There are 7 hidden switches. A switch that is on adds its own fixed numbers to the row, and there is some noise. The rows also spread widely along 10 directions, which tell nothing about the answers.
Some rows, each with its switches (1 for on, 0 for off) after it:
[ 27.0   6.7  24.9 -26.7   9.4   8.4 -24.7 -31.8   7.4  14.7   9.2 -10.4
  15.1 -11.4  -0.2 -49.7 -30.3  21.8 -25.6  -6.5 -10.1   2.9  -6.3  34.8
 -22.1]  0 0 1 0 1 0 0
[ -8.8  17.8  19.0   0.0  -2.3  18.4 -24.6 -22.6  11.5  -9.3 -13.7 -16.2
   1.7  -6.2  21.0  -0.1   6.8   5.3  -5.1 -23.5  22.2 -15.0 -15.7  -0.1
 -14.5]  0 0 0 1 0 1 0
[  0.4   6.3  26.4 -22.8   4.1 -21.2  -1.1  -3.8   0.0  10.8  12.8 -10.0
   1.1  -4.1  16.7 -26.1   6.5   6.6  19.3  12.8  37.8  -8.9  10.2  36.8
   6.3]  1 0 0 1 1 0 0
[-11.6  12.8  -2.2 -16.5   6.0  -2.6 -24.4 -14.7  20.5  -2.5 -16.5  -8.8
   1.3  -8.6  12.0  14.1  17.5   0.7   8.8   7.1  -4.4  -2.9  16.2   9.4
  -0.8]  1 1 0 0 1 1 0
[ -9.5  14.3   0.9   1.8   1.3  11.9 -37.4 -12.7  28.8 -18.6 -25.8  -6.1
 -12.1 -16.7  21.8   9.8  14.1   3.8   9.7 -14.0 -13.5  -0.9  -3.7   0.9
  -5.8]  1 0 0 1 1 0 0
[  5.4   2.7   1.6  -9.3 -10.8  -2.2  -6.4 -12.2  10.9  15.7   2.2  -8.9
  13.9   5.3  -7.2   8.8  23.6   6.9 -13.4  10.7   5.2 -11.2  14.3  28.2
   8.3]  1 0 1 0 0 0 0
[-11.3  11.1  -0.8   8.5  10.1  15.8 -26.1 -14.9  11.6  -3.9 -11.4 -14.7
   1.5 -14.6  -0.2  14.0  23.8   2.9 -13.6 -11.5 -17.7 -10.4 -11.3  10.8
 -12.4]  1 0 0 0 0 0 1
[ -1.4  -8.1   2.5  -1.9   3.9   2.5 -16.7   5.5   8.7  -1.2   1.1 -18.9
  -2.7 -11.8   3.0  -2.9  10.1 -11.6  -0.3  -6.3   5.7  10.8  -6.5  16.6
   4.1]  1 0 0 0 1 0 0
[ 28.0 -20.4  10.4 -34.2  18.8  -4.8 -12.7 -22.8   0.1  20.7   6.3 -24.1
   0.4   7.5 -13.1 -29.9 -18.0  11.4 -37.1   4.9   3.1  16.0 -12.7  40.7
  16.0]  1 1 1 0 0 1 0
[-10.4  -2.2 -11.5   6.5 -10.4 -15.0  -4.9   4.0   0.2 -14.4  -6.9 -20.8
   6.4  10.7   8.7  13.6  14.8 -37.8   9.8  -4.8  15.8  12.3  14.6  13.3
   1.0]  0 0 1 0 0 0 0
[-20.2  -9.8 -18.2   6.2  -5.1 -22.2 -12.7 -16.8   1.2 -17.3 -23.6 -28.1
  16.1  43.8  22.2   5.4  35.4 -14.7  -6.4  10.6  62.6   3.1  11.3  18.7
  -7.9]  0 1 0 0 0 1 0
[-10.1   5.1   2.8   3.5  32.8  -1.6 -12.9  -4.7   3.6 -10.0  -7.6 -27.5
 -19.7  -7.7  -0.7   5.4  19.4   0.7 -11.1 -14.3   5.3   5.1 -31.2  12.1
  -3.1]  0 1 0 0 0 0 1
[ 12.0   3.8  21.0  -9.8  21.5  -0.4  -9.6 -16.9 -11.2   3.5  11.2 -22.6
   2.5 -14.1  -4.1 -10.7 -24.7  -5.7 -14.8 -22.1   0.9   0.4  -8.5  12.5
  -4.8]  0 0 0 0 0 0 0
[  7.6   9.7  22.9 -11.5  -3.9  15.0 -10.4 -32.3   4.6  -0.1  -2.8  -1.2
  -0.6  -8.0   6.6   6.2 -19.0   9.9 -12.0 -16.5  -8.8 -16.7  11.7   1.6
  15.2]  0 0 0 1 0 0 0
[  1.0  35.9   8.3 -22.3  38.2 -23.8  -4.3  -5.0  11.9   5.8   0.2  -2.2
 -23.3 -25.5  -7.7  20.0  11.7  20.0  16.8  13.4 -27.3 -11.6  10.6  11.8
  21.1]  1 0 0 0 0 0 1
[-19.6  17.4  24.3  -2.5 -15.9  31.8 -14.3 -28.4   4.3  -2.1  -1.7  10.5
   5.0 -12.8  27.5  -1.1   5.4   3.6  13.3  -9.9   5.4 -27.6  17.1   0.5
  -8.9]  0 0 0 0 1 1 0
[-14.9  17.1 -10.8  21.3   8.3  -1.4 -21.2   9.8   9.2 -10.8  -8.7 -20.7
  -1.8 -16.1   0.6  16.4  35.3 -12.2   3.1 -11.2  -6.8  -0.9 -16.1  15.6
 -25.8]  0 0 1 0 0 0 0
[-18.6  21.3  39.7  -1.0  17.0  34.7   1.1  10.3  -2.4  13.7  27.1  -4.0
 -23.3 -53.4   1.4   3.6  16.6   3.3  14.6 -24.6  -9.1 -23.3 -25.6   8.6
   1.5]  0 0 0 0 1 0 1
[ 29.2 -11.9  -1.1 -24.0   0.7  13.3 -23.2  -3.3  25.1  10.3  -4.6  -9.2
  -7.7 -13.3 -19.6 -14.8 -19.4  -6.3 -27.9  -5.9 -44.6  34.7  -3.8   8.3
  22.5]  0 0 1 0 0 0 0
[ -1.0  18.4  11.3 -13.9   6.3  -2.6  -8.1   5.2  13.4   6.0   4.7 -21.4
  -8.0 -25.5  -1.4   6.2  15.4 -14.3   2.5  -9.8 -10.4   3.2 -12.1  19.2
  -2.2]  0 0 1 1 0 0 1
[ -8.3  -8.6   7.2 -13.2  -1.4   1.7  -9.2 -11.3  -1.0   6.8   4.8 -19.5
  13.4  -6.0   4.4  -7.7   6.3 -23.9 -13.8   1.6   3.0  10.1   1.8  26.8
  -2.0]  0 1 0 1 0 0 1
[ -8.4   9.8   8.1   1.8  -0.1   6.4 -11.4  -9.6  -0.1   3.2   3.2  -6.2
   8.6 -17.5  -3.9  25.0   6.7 -12.7   1.7  -9.5 -14.2 -13.7  17.6   8.7
   2.7]  1 0 0 0 0 0 0
[ 12.9  -8.0  21.9 -27.0   2.4 -18.8   3.6 -22.7  -2.3  -2.5   1.5  -0.7
 -11.5  19.6  23.5 -34.8 -18.2  17.3   6.0  13.1  37.6   1.0  19.8  26.3
  28.2]  0 0 0 1 1 0 0

New rows, each followed by its switches (1 for on, 0 for off):
[-17.8   2.8   2.4  -8.4  -7.5  -1.4 -14.5  -7.5  13.0 -14.6 -14.4  -7.4
  -5.0   8.7  20.1  -2.8  10.3 -19.0  14.8  -1.5  21.5   8.2  15.8   2.2
   5.1]  0 1 0 0 1 0 0
[ 13.2  10.2  11.2 -21.6  24.3 -23.5 -20.2 -17.9  13.0  -6.7  -9.0 -25.3
  -4.4  -1.9  15.6 -17.0  -8.4  17.0  -1.7  -0.3  25.5   3.7 -10.9  22.0
  -8.5]  0 0 0 1 1 1 0
[ -2.1  -3.7   5.5   4.0  11.1   2.2  -2.5 -17.0   0.0 -18.3  -9.7 -15.8
 -21.7  11.4  12.2   9.9   0.9  11.1  -7.5 -18.3  25.7  -6.3  -8.4  -1.8
  19.8]  0 0 0 0 1 0 0
[  3.5   3.9   5.4 -24.8  -7.6  -6.7  -2.9 -12.4  14.6   9.2  -6.5 -11.4
   7.1  12.2   0.2   9.3  11.9  -2.0 -12.0   6.9  11.1  -4.3  20.4  11.8
  23.6]  1 0 0 0 0 0 1
[ 10.2   5.2  14.1 -22.6  -4.8  -5.2  -9.8   5.5  18.7  13.2   7.2  -8.4
   2.3  -3.3  -2.4 -26.2   6.8  -6.9  -1.0   8.3   1.5  12.9   2.3  22.7
   9.0]  0 0 1 0 0 0 0
[ 12.6  -6.8  11.7 -12.5  14.2  -3.7 -15.2  -7.7   3.7   7.2   1.9  -8.8
  -7.0   0.3  -4.6 -12.9  -0.8   8.3 -12.8   2.6   3.2   5.5  -4.9  19.4
  17.7]  1 0 0 0 0 0 0
[-15.6  13.0  16.7 -11.3 -22.7  29.3 -25.0 -24.6   9.0 -13.7 -11.6  -0.8
   2.1 -10.5  25.2 -10.3 -15.4 -31.1  15.6 -23.0 -15.3   6.9  21.7  -0.4
 -15.3]  0 1 1 0 1 0 0
[ -1.2  -8.0 -29.9  -0.6   5.6 -19.6 -25.4 -20.5  20.2 -34.3 -41.9 -18.0
 -12.9  26.7  22.7  10.7   0.2 -10.4   3.6   3.1  10.1  29.0  20.3  -5.4
  11.0]  0 0 0 0 1 1 0
[ 13.0  -9.7 -14.1 -31.5  17.5   7.1 -26.2 -14.8  23.2  21.7  -1.9 -12.8
   3.5 -23.0 -22.3  12.7  -0.7  -5.8 -27.7  17.4 -59.2  25.2  11.9  19.0
  20.3]  1 1 0 0 0 1 1
[ -2.2   2.9   7.4   0.5  10.0   4.2   2.6 -22.8  -8.0  -1.2   3.4 -22.5
   3.0  -4.3   8.1  28.0  -0.2   5.3 -12.1 -17.2  20.4 -21.1   4.2   8.3
   1.4]  0 0 0 0 1 1 0
[-10.9  13.7  18.5   2.1  12.2   1.4  -9.1 -14.4   0.5  -4.5   3.7  10.1
 -14.6  -4.4  16.9 -17.4  19.5  29.7  15.8   6.3  14.4 -19.7   3.3  22.0
   0.6]  0 0 0 0 1 0 0
[ 24.9  -0.5  19.1 -33.8  23.5   8.9 -18.6  -8.1  12.5  25.9  15.3 -31.2
  -5.4 -31.9 -14.3 -17.6 -11.1   6.8 -31.6  -9.4 -19.8   9.6 -32.6  37.4
   3.4]  1 0 1 1 0 1 1
[ -4.1   2.0 -11.0  -4.9  -1.8   9.3 -25.5 -20.3  14.9  -7.9 -17.5 -16.8
  10.9   2.6   4.9  11.3   8.3  -9.6 -19.6  -5.7  -7.6   5.9   7.1   5.9
  -7.7]  0 0 0 0 0 1 1
[ -0.6 -17.4  13.8  -4.3  -3.2  16.3 -12.0 -14.3  -3.2  -1.2   3.8   1.6
  -7.4   0.4  10.9 -26.3 -13.6  -3.1  -7.2  -4.6   3.7   7.2   5.2  13.7
  12.2]  0 0 0 0 1 0 0
[ -2.3  -2.5   1.1 -19.1  -2.7  -3.3 -15.2 -18.9   7.9  -8.1 -13.4 -17.9
  -7.9  -4.5  18.4   0.2  -4.6 -14.9   5.5  -4.5   1.7  14.0  10.5  16.7
   2.2]  0 1 1 1 1 1 0
[ -9.1  17.1  22.7   3.4  21.3 -17.1  24.5 -19.6 -34.8   3.7  24.5  -5.1
   1.3  -9.7   2.9  25.3  -5.0   1.6  11.3  -3.7  15.0 -34.0  24.1  20.8
   5.6]  0 0 0 0 0 0 0
[  1.1   8.6  -9.6  -5.1  13.5 -10.9 -18.6 -14.1   5.6 -15.1 -12.6 -16.5
  -9.7  -4.3  11.7   3.3   2.5  -3.7   7.2   0.1  -2.4  10.1   7.1  15.8
  -7.3]  0 0 1 0 1 1 0
[-10.1 -16.4 -11.6  -6.6   5.2  30.1 -36.6  -7.9  31.8  -5.4 -19.9  -3.0
 -33.8 -16.1   7.8  -5.6  32.5   9.7  -3.6   9.5 -38.5  20.4 -19.9  21.9
  22.2]  1 1 1 1 1 1 1
[ 22.5 -15.3   8.6 -11.4 -11.0  25.4 -17.9 -18.0  11.5  10.1  -3.5 -25.4
   7.5   3.9 -12.3   2.9 -10.5  -1.2 -44.0 -24.2  -1.9   1.2 -12.0  13.1
  12.9]  1 0 1 0 0 0 0
[ 10.2 -18.0  28.1 -15.7  14.9  18.1 -17.6 -21.1  -5.9   0.9   3.0 -15.0
 -14.6   4.7   1.7 -28.1 -30.1   1.3 -22.0 -23.6  13.5   9.4 -20.5  15.1
  19.8]  1 1 0 0 0 0 0
[-13.1   1.8  15.1   5.7  18.1  -4.0   7.6 -13.5 -25.6   5.9  18.5 -19.2
   8.7 -13.7  -4.0  16.1   9.3 -11.3  -7.8  -8.7   8.0 -16.2   4.2  24.6
  -8.2]  0 1 0 0 0 0 0
[  3.8  -4.0   5.5 -15.1   3.1   5.3  -1.9 -15.6  10.9   0.3  -6.2 -18.0
  -4.0  -3.0   0.5  24.3  -8.0  -5.9 -16.7 -12.1   0.6   1.8   8.6  -1.7
  18.9]  0 1 0 0 1 0 0
[  3.7  -7.0  12.6 -11.3   3.1  17.0  -4.8 -12.4  -0.4   6.7   7.9 -10.9
 -10.6 -12.5   2.7 -15.3  -1.0  -1.4 -13.9  -8.1 -12.0   3.8  -5.2  22.5
   3.8]  0 0 1 0 1 0 1
[ -5.7 -19.4 -19.8   6.8   0.3  -6.0 -22.2 -16.2   4.3 -21.7 -19.5 -21.0
  -2.7   6.8  22.3   8.7   3.8 -16.4  -0.6  -0.1   8.4  19.0  10.1  13.3
   1.1]  0 0 0 1 1 1 0
[ -6.8 -14.5   2.9  -7.0 -11.4   9.1  -7.6 -36.7  -4.9 -12.3  -7.3   1.5
   0.7   9.6  22.2  -3.1  -9.3  -6.7  -3.4   2.2  -3.6  -1.5  28.1  16.0
  12.4]  0 0 0 1 1 0 1
[ -5.1   0.6   0.0 -10.4  -0.3  -8.6 -22.1 -19.1  14.5  -9.7 -20.0   1.1
  -4.5  20.3  13.4 -19.3  10.8   0.9   0.7  10.9  12.5   9.8  12.3  12.6
   7.4]  0 1 0 0 0 0 0
[ -5.1   5.3  11.1   5.2   9.5  -4.1   0.3  -8.2 -13.7   2.7  12.8 -17.0
   7.4 -21.8  -0.2  22.7  -0.7 -19.1  -1.2 -11.7  -6.1 -11.1   8.3  14.6
  -2.9]  0 0 0 1 0 0 0
[  9.1  -9.3   4.4 -18.1   3.5  11.3 -29.1 -26.0  11.3 -16.7 -20.1 -41.7
  -1.0  -5.1  13.9   4.5 -29.5 -25.7 -24.4 -38.3   0.9  18.6 -11.2   2.0
  -2.7]  1 0 0 1 1 0 1
[-11.6   8.2   3.9  -5.7  -4.4   7.1 -11.9   8.5  16.2   7.0   9.5 -12.6
   6.3 -36.0   7.3  23.7  17.3 -20.6  14.8  -0.2 -16.5   1.1   9.8   7.8
  -1.4]  0 0 0 1 1 1 0
[ -6.0  10.0  -9.7 -21.3   9.9 -13.3 -35.1  -8.0  22.0 -11.3 -16.3 -30.3
  10.0 -22.7  15.1   1.4  -9.9 -36.7  13.1  -5.6 -11.4  31.3   9.8  10.9
 -24.6]  0 1 0 1 1 1 0
